The rows of a group lie close to one hidden flat surface of 10 dimensions, which passes through zero. Surfaces can cross.
(in the rows, 128 means zero)
Some rows, each with its group after it:
[129  98 105 184 115 103 111 164 102 127 121 117 147 105 150  61 115 130
 180 180] -> K965
[158 115 146 111  93 125 120 109 139 158 136 163 118 120  76 137 101 128
 181 127] -> K687
[159 110  58 104  86  99 159 162  78 128 172 146 146 125 178 125  82 155
 145 110] -> K701
[110 124 117 158 109 105 118 133 152 115 174 163 106 166 149 159  54 157
  87 103] -> K684
[ 88 125 127 214 142 116  83 149 158 164  99 165  96  90  92  95 132 129
 169 155] -> K701
[137  93 106 148  94 108  92 138  72 141 130 105 134 135 109  93 104 167
 160 164] -> K965
[144 158 132 151 138 105 126 117 169  85 109 167 132 123 112 101 138  68
 141 162] -> K701
[138 122 176 134 140 117 146 119  85 133 148 135  78 105 169 181 120 131
  75 144] -> K687
[156 111 145 101 125 192  76 114 156 126 168 137 135 149 151 131 118 113
 150 152] -> K965
[126 119 131 153 110 153  72 123 133 139 124  95 128 146  96 141  89 159
  91 112] -> K781
[124  93 148 130 111 115 127  69 107  79 149 158 143 195 110 100 126 106
 104 136] -> K687
[116  96 160 117 111 117 201 101 120 124 156 163 149 171 117 140  77 127
 112  38] -> K684
[114 129  94 126 160 148 142 175  86 172 105 121 120  90 120  97 145 131
 162  65] -> K684
[155 105 126 132  98 112 135 154  62 172 118  80  99  88 121 141  78 177
 125 111] -> K965
[147 127 171 151 127 147 104 133 186 138 100 117 121 126  75  95  71 101
 165  95] -> K965
[115 133 121 126 124 118  99 104 124 137 105 147 135 142  55 106 166 133
 165 143] -> K781
[152 138 154 117 154 185  86 137 142 124 101  63 129 124 126  98 128 105
 132 126] -> K701
[124 135 131 119 153 142  36 109  65 130 152 155  96 169  94 128 158 139
 133 172] -> K965
[150 160 145  85 154 141  97 121  82 173 115 149  66 104  59 166 141 128
 133  91] -> K701
[ 89  90 141 184 118 119 125  93 122 105  92  92 139 158 100  81 126 133
  83 119] -> K687
[116 103 126 135 144 192  66 129 142 146  99  74  90 129 106  95 118 137
 108  85] -> K597
[ 75 130  94 159 125 100  92 110 131 126 143 189 123 168  91 130 146 154
 125 143] -> K965
[147 113 177 114 122 150 106  93 116 156 109 122 120 129  56 122 132 118
 162 125] -> K684
[139 126  89  86  94 103 153 102 155 110 169 214 156 176 103 130 107 117
 166  88] -> K597
[121 126  58 130 100 132 133 169 168 105 122  62 203 147 168  92 113 158
 146 139] -> K687
[136  94 122 106 105 119 136 130  55 173 152 126 119 101 143 152 142 171
 155 152] -> K701
[180 138 143  55 115 116 135 102  51 138 144 130 132 129  99 159 161 133
 153 157] -> K597
[122  94  98 179  73  75 167 143 152 127 140 155 178 116 147 101  97 144
 181 171] -> K597
[168  82 129 101  71 119 147 113 130 112 174 132 156 161 150 115  64 136
 172 144] -> K781
[109 141  94 108 149 120 204 147 122 125 118 143 158 117 149 112 154 108
 132  64] -> K684
[153 162  62 117 110  98 105 155 159 141 111 151 123  71 131 130 169 129
 180 205] -> K684
[145 132 144  86 112 115 139  77 129 106 111 128 169 149  88 124 193 108
 154 184] -> K687
[147 156 133 119 161 155 105 128 121  69 110  66 144 149 160 104 148  92
  80 154] -> K701
[ 89 163 101 128 171 120 130 132 128 111 130 173 127 150 128 124 167 109
 112 108] -> K684
[ 94 124  83 148 103 113  90 103 137  99 118 132 184 185  88 103 156 151
 111 152] -> K781
[101 105 105 167 104 102 136 134 117 163  98 126 119 105  82 108 115 164
 141 104] -> K687
[ 99  99 206 195 151 130 151 125 107 156 102 106  96  84 136 132 133 124
 102 136] -> K684
[ 94  79  61 143  78 121 135 124 117 137 100  63 138 140 115 100 104 197
  85  85] -> K597
[119 127 147 139 150 121 118 126  90 124 157 154 102 122 167 153 156 129
 109 172] -> K701
[144 136 101 105 128  97 177 137 118 128 112 158 156  98 126  96 169  93
 185 133] -> K965
[161 108 152 152  97 147 130 139 179 165 117 132 129  81 112 132  75 117
 158 110] -> K781
[147 151 122 124 111  92 149 113 135 127  96 144 116 110  73 134 125 118
 125 114] -> K701
[134 113 157 123 162 177 131 140 124 144 106 110 145 109 118  73 150  84
 179  98] -> K684
[142 148 145 137 121 132 129 137 171 162  67  73 100  62 100 151 129 139
 122 135] -> K684
[141 143 154 118 158 165 130 144 195 112 136 138 123 139 145 108  91  81
 152  82] -> K781
[184 124 126 164 116 125  60 164  82 141 150 137  66  91 139 117  46 125
 138 157] -> K701
[181 111 185 130  95 187 100 106 184 110 147  89 156 141 140 167  61 110
  67 122] -> K781
[152 180 174  80 168 143 150 113 175 125 136 188 111 127  98 166 134  67
 138  76] -> K597
[139 157 131  98 168 170 103 138 144 133 129 136 111 130 121 126 134 101
 137  89] -> K965
[146  93 108 104 100 141 148 116 141 169 107 151 111  85  98 109 135 115
 176  93] -> K597
[102 147 104 143 174 156  62 150 120 140 110 135 114 129 100  87 167 120
 157 134] -> K965
[ 78 146  86 124 150 100 140 124 128  97 111 127 147 174 116  81 168 137
 142 122] -> K781
[148 110 133 134  99 118 167 129 133 127 135 117 147 104 163 144 114 128
 111 140] -> K781
[171 131 152  97  90 144 156 129 199 147 125 103 145 120 108 159  62 134
 148  87] -> K687
[154 157 168 106 151 148 135 134 133 110 112  77 159 125 136 127 150  99
 132 151] -> K597
[175 128 173  57 132 163 146  82 122  97 131  94 139 145 140 146 165  92
 103 142] -> K597
[109 138 155 103 171 168 139 126 146 117 157 133 134 152 177 151 160 111
 109 113] -> K701
[ 91 116 157 174 152 124 137 105 142 144  81 137  86  67 128 119 205 106
 115 170] -> K597
[109 166 109  97 164 131  97 126  78 139 120 131  93 147  86 152 157 148
  92  88] -> K687
[100 136  68  92 165 155 114 154 109 105 181 165 164 180 184 107 162 124
 142 109] -> K701
[106 179 105 102 181 162 126 160 129 107 127  89 112 157 154 153 114 134
  48  33] -> K597
[154 124 130 119 124 109 155 135  85  89  81  33 175 133 129  70 144 114
 127 151] -> K965
[ 90 158  66 139 168 101 117 158  87 109 143 178 127 139 150 104 173 125
 133 132] -> K965
[155 109 189 116  75  97 161  77 137 165 108 126 105 107  54 181 101 151
 127 128] -> K687
[125 144  68 108 102 107 179 136 188  97 105 113 188 135 138 107 136 122
 135 107] -> K684
[129 120 121  92  85  78 176  77  87 140  99 121 140 135  58 154 159 163
 114 119] -> K687
[124 124 119 108 148 130 138 119  81 137 124 138  90 102 150 143 181 123
  98 132] -> K597
[ 77 154 101 141 153 139  94 145 162 117 128 117 107 190  97 126  73 161
  81  32] -> K781
[105 132 159 186 160 118 109 137 114 143 128 166  86  81 158 143 167 111
 120 194] -> K781
[114 128 112 145 145 108  99 136  78 111 173 176 115 132 181 133 165 129
 134 205] -> K687
[158 120 105 105  98 114 103 116  38 152 171 167 119 116 122 192 135 166
  93 148] -> K781
[165 111 127  99 120 164 120 137 117 123 126  80 157 127 146  96 125 117
 155 136] -> K684

New rows. What belongs after each?
[164 159 151  93 125  95 165 132  82 113 166 138 148 135 156 179 117 131
 124 155] -> K597
[142  69 202 150 102 128 153  99  84 136 142  97 126 124 142 138  98 140
 113 155] -> K684
[139 152  98 124 120 122 119 160 144 147 130 116  94 104 139 166  89 159
 104 101] -> K684
[116 127  75 143 141 130  77 166  72 145 129 125 120 117 133  91 146 149
 154 151] -> K701
[132  75 161 177  92 147 121 139 160 132 128  68 145 119 160 111  65 151
 130 153] -> K701
[148 118 140 156 115 151 131 156 188 126 108  73 137  91 168 113  88 120
 132 141] -> K684
[157 109  81 127 100 146 140 186 155 133 139  96 177  98 190  92  92 131
 189 141] -> K687
[ 94 150 155 171 186 166 106 156 151 138  94  93  94 108 134 123 131 118
  89  92] -> K684
[123 106 132 166 149 121 139 154 112 163 145 213 110  73 152  94 152  88
 211 155] -> K684
[154 119 120 108 143 169  82 160  88 151 133  94 108 116 135  99 117 134
 171 128] -> K781
[138 105 155  92 143 185 116  80 171 113 126 150  95 131 129 115 156  70
 113 102] -> K597
[150  96 158 152  71 105 186 108 172 150  95 114 151  76 115 147 109 129
 137 142] -> K781
[137 127  91 144  95 112 100 146 131 164  95 100 115  86  99 125 128 167
 155 163] -> K684
[158  93 135 122  87 103 203 136 105 164 133 138 130  74 147 141 107 133
 161 119] -> K684
[107 158 143 142 160  94 154 120 146 125 126 198 101  96 135 153 182  93
 126 156] -> K684
[120 140 107 134 146 100 130 142  74 144 147 182  98  87 155 144 181 125
 144 182] -> K684
[174 109 159 107 139 184 104 136 110 150 123  98 103 103 118 104  97  99
 154  93] -> K687
[130 149 118 129 157 135 174 176 133 139 110  99 124  63 190 137 153 115
 121 126] -> K687
[ 80 106 107 172 132 108 198 159 116 142 120 128 138 112 162 114 103 145
 105  58] -> K684
[164 108 137 107  86 138 148 122 155 117 143  96 165 139 149 132  85 133
 139 133] -> K687
[142 142 108 119 129 104 109 142  90  93 107  78 156 187  81  66  83 131
 129  83] -> K965
[154 136  99 131 151 150 134 181 110  99 135  86 139 100 218 100 118 101
 111 140] -> K701
[131 183 137 107 166 119 133 146  94  88 151 111 153 162 166 156 151 120
  95 154] -> K597
[101 147  75 112 143 112 144 147 116 125 132 144 129 146 129 117 135 138
 135  85] -> K781
[187 108 102  95  74  85 145 116  68 116 159 154 139 124 137 128 112 130
 156 172] -> K701
[177 145  80  78 101 100 151 152 105 124 173 154 116  98 190 176 119 141
 127 155] -> K684
[106 101 125 135  99  83 151  90  79 120 146 160 144 164 110 137 142 155
 117 148] -> K684
[190 116 101  66  82 132 127 107  90 150 132 154 170 107  85 127 164 116
 191 154] -> K781
[129 109 110 165 135 137  95 172  97 134 156 122 112 107 192 113 107 142
 131 168] -> K684
[134 149 106 130 116  85 174 155 126 106 160 150 175 143 162 140 103 132
 146 138] -> K597
[166 107 153  65  94  99 163  85  82 149 121 125 119 123  75 127 150 134
 192 154] -> K781
[ 99 116  86 175 122  86  92 149  69 177 132 182  87  85 114 121 155 166
 170 185] -> K684
[136 166 123 114 117 110 115 128 143  84 145 117 203 204  98 117 105 130
 148 142] -> K597
[144 195 148 113 157 139  86 152 146 108 123 103 181 180  79 118 112 116
 169 132] -> K597
[ 82 114 114 153 125 129 139 122 128 130 102 101 154 165  83  97 111 157
 112  56] -> K684
[134 106 156 150 113 142 116 115 156 147 100 110 125 117  84 107 106 122
 149 120] -> K687
[193 123 159 100 127 138 118 134 118 119 149 145 131 125 126  98  97  78
 191 135] -> K965
[107 128 181 148 166 148  84 112 110 138 153 170  78 152 106 141 111 116
 113 111] -> K684
[180 142 114 117 138 122 141 157  86 127 109 114 118  64 161 112 144  93
 145 162] -> K701
[120 119 107 134 126 143 107 128 136 138  91  97 157 118  98  85 172 128
 169 154] -> K965
[113 121 100 153 116 110 111 146 123 107 126 103 148 166 118  88  92 147
 124 113] -> K965
[119 130 104 160 113  95  62 106 112 104 130 172 130 166  73  92 139 127
 150 184] -> K701
[ 99  89 164 181 102  84 201  87 146 135  83 144 116 109  83 120 110 117
  93  76] -> K687
[ 86  96 115 193  88  69 122 127 127 159 130 160  98 127  88 123  81 187
 152 135] -> K781
[129 128 130 101 159 144 149 144  72 176 147 194  98 112 103 127 127 108
 173  48] -> K684
[116 110 101 145 118 143  94 131 160 107 162 165 155 164 154  94 122 121
 158 161] -> K965
[ 82  98  92 138 151 109 134 129  13 141 140 170 147 150 117  75 194 137
 165 127] -> K684
[144 125 136 145 136 146  85 144 122 182 118 165  95  77  92 121 137 118
 184 139] -> K781
[111 145 118 141 158 137 105 142 129 108 148 154 122 138 158 130 139 115
 106 133] -> K781
[145 127  81  82 109 102 181 130  94 147 133 169 135 101 127 137 157 128
 158 104] -> K597
[ 85 180 136 127 169 145  47  95 176  98 114 141 129 204  55 129 164 129
 110 130] -> K687
[106 126 110 114 162 159  91 131  60  96 149  94 145 192 151 102 148 142
  90 123] -> K684
[ 70 143 115 102 178 157  91 133  98 144 184 190 108 180 137 157 169 155
 125  95] -> K701
[110 145 123 196 140  95  97 127 138  74 108 125 128 134 142  92 139 105
  89 195] -> K701
[147 160  97 130 107  71 163 131 117 112 114 151 105 117 107 150  89 129
  88  89] -> K701
[137 111 153 131 131 127 158 143 118 166 155 171 103  75 172 154 135 118
 159 144] -> K701
[124 161 140 105 124 101 152  77 160  74 111 133 150 179  86 143 144 106
  80 112] -> K701
[158 117  95  86  80 128 101 114 108 143 120  88 169 149  76 119 129 172
 176 155] -> K687
[116  92 145 138 135 164 157 155 170 171 139 148 148  81 172 107 150 112
 208 136] -> K701
[180 129 133 103 137 181 103 149 157 115 113  88 155 119 138  72 116  78
 177 132] -> K701
[ 77 174 134 139 192 140  71 104 154 101 122 184 113 172  92 123 200  98
 115 144] -> K965
[179 148 145 120 141 171  54 159 139 158 123  97  76  70 137 142 116 122
 150 176] -> K684
[120 129 171 166 146 131 156 132 206 154 110 188 112  72 125 124 141  75
 182 135] -> K701
[113  91 110 107  93 105 152 112  98 166 143 161 151 126 108 134 165 160
 183 147] -> K701
[ 68  93  95 195  94  64 161 125 113 136 113 144 150 125 116 105 145 168
 134 157] -> K684
[132 157  89 152 126  72 178 146 135 110 101 157 129  88 139 119 136 103
 118 127] -> K701
[107 116  83 104 107 104 163  98 137 114 155 187 122 160 135 140 128 132
  98  80] -> K597
[134 116 187 174 115 125 148 112 171 141  56  65 129  69  98 115 142 112
 128 170] -> K701
[ 97 145 131 134 132 100 171 114 120 147  91 122 113 111  90 159 153 146
  90  88] -> K684
[140 163  65 104 147 140 121 193 133 115 166 150 168 154 161 102  87 120
 169  76] -> K597
[189 137 129 106 106 119 149 133 116 109 114  85 124 109 133 129  85 114
 104 118] -> K701
[163 108 182  94  96 116 186  83 104 132 100  70 140 105 109 161 147 137
 106 149] -> K684
[108 156 158  72 160 115 177 105 112  80 127  67 109 190 148 152 122 144
  55  81] -> K781
[ 84 118 110 165 143 108 169 162 145 109 113  79 132 127 185  81 118 142
 130 132] -> K781
[ 99 156 124 183 156 111  97 135 171 124 102 175 105 115  94  98 136  98
 143 136] -> K701
[ 98 114 173 194 196 155 111 163  94 147 133 146  82  78 184 108 156  94
 133 155] -> K684
[139  78 206 183 116 164  96 116 168 142 111  79 132 102 138 102 113 120
 158 202] -> K701
[134 109 152 144 105 134  57 101 116 107 134  94 160 183  95 100 124 146
 148 204] -> K597
[192 152 111  59 111 163 125 141 164 137 130 108 134 119 115 139  89 115
 159  83] -> K684
[133 153 124 111 110 106 149  81 184  84  72 119 182 160  52  95 165  92
 137 130] -> K701
[116 160 108  90 149 123 159 125 127 157  99 174 125 116  61 124 168 107
 163  58] -> K684
[106 141 164 153 151 125 107 116 161 102 161 168  95 167 142 146  99 114
 102 124] -> K781
[145 118 196 111 101 153 142  83 167 136  87  42 127 135  79 166 101 148
  79 100] -> K965
[130 136 141 117 121 116 157  98 181  74 145 156 168 175 140 121 124  89
 121 132] -> K965
[164 133 113  81 130 151  88 124  98 106 167 148 159 167 127 102 140 107
 180 157] -> K597
[ 90 130  96 121 127 109 147 107 130 108 127 170 168 186  82  95 152 125
 144  89] -> K684
[144 153 146 132 167 102 139 155  56 121  65  56 120  95 104  84 160 109
 125 132] -> K965
[ 74 148 132 114 169 143 163 135 144 153 117 133 121 128 127 162 169 143
 100  68] -> K701
[102 143 101 181 146  92 117 167  79 159 113 140  70  76 137 144 128 154
  96 134] -> K701
[102 150  91 175 114 144 106 136 208 140 104 163 161 129  80 150 107 128
  83  58] -> K781
[155  91 156  89 121 119 209 109  59 128 164 157 152 129 166 133 134 102
 143 110] -> K684
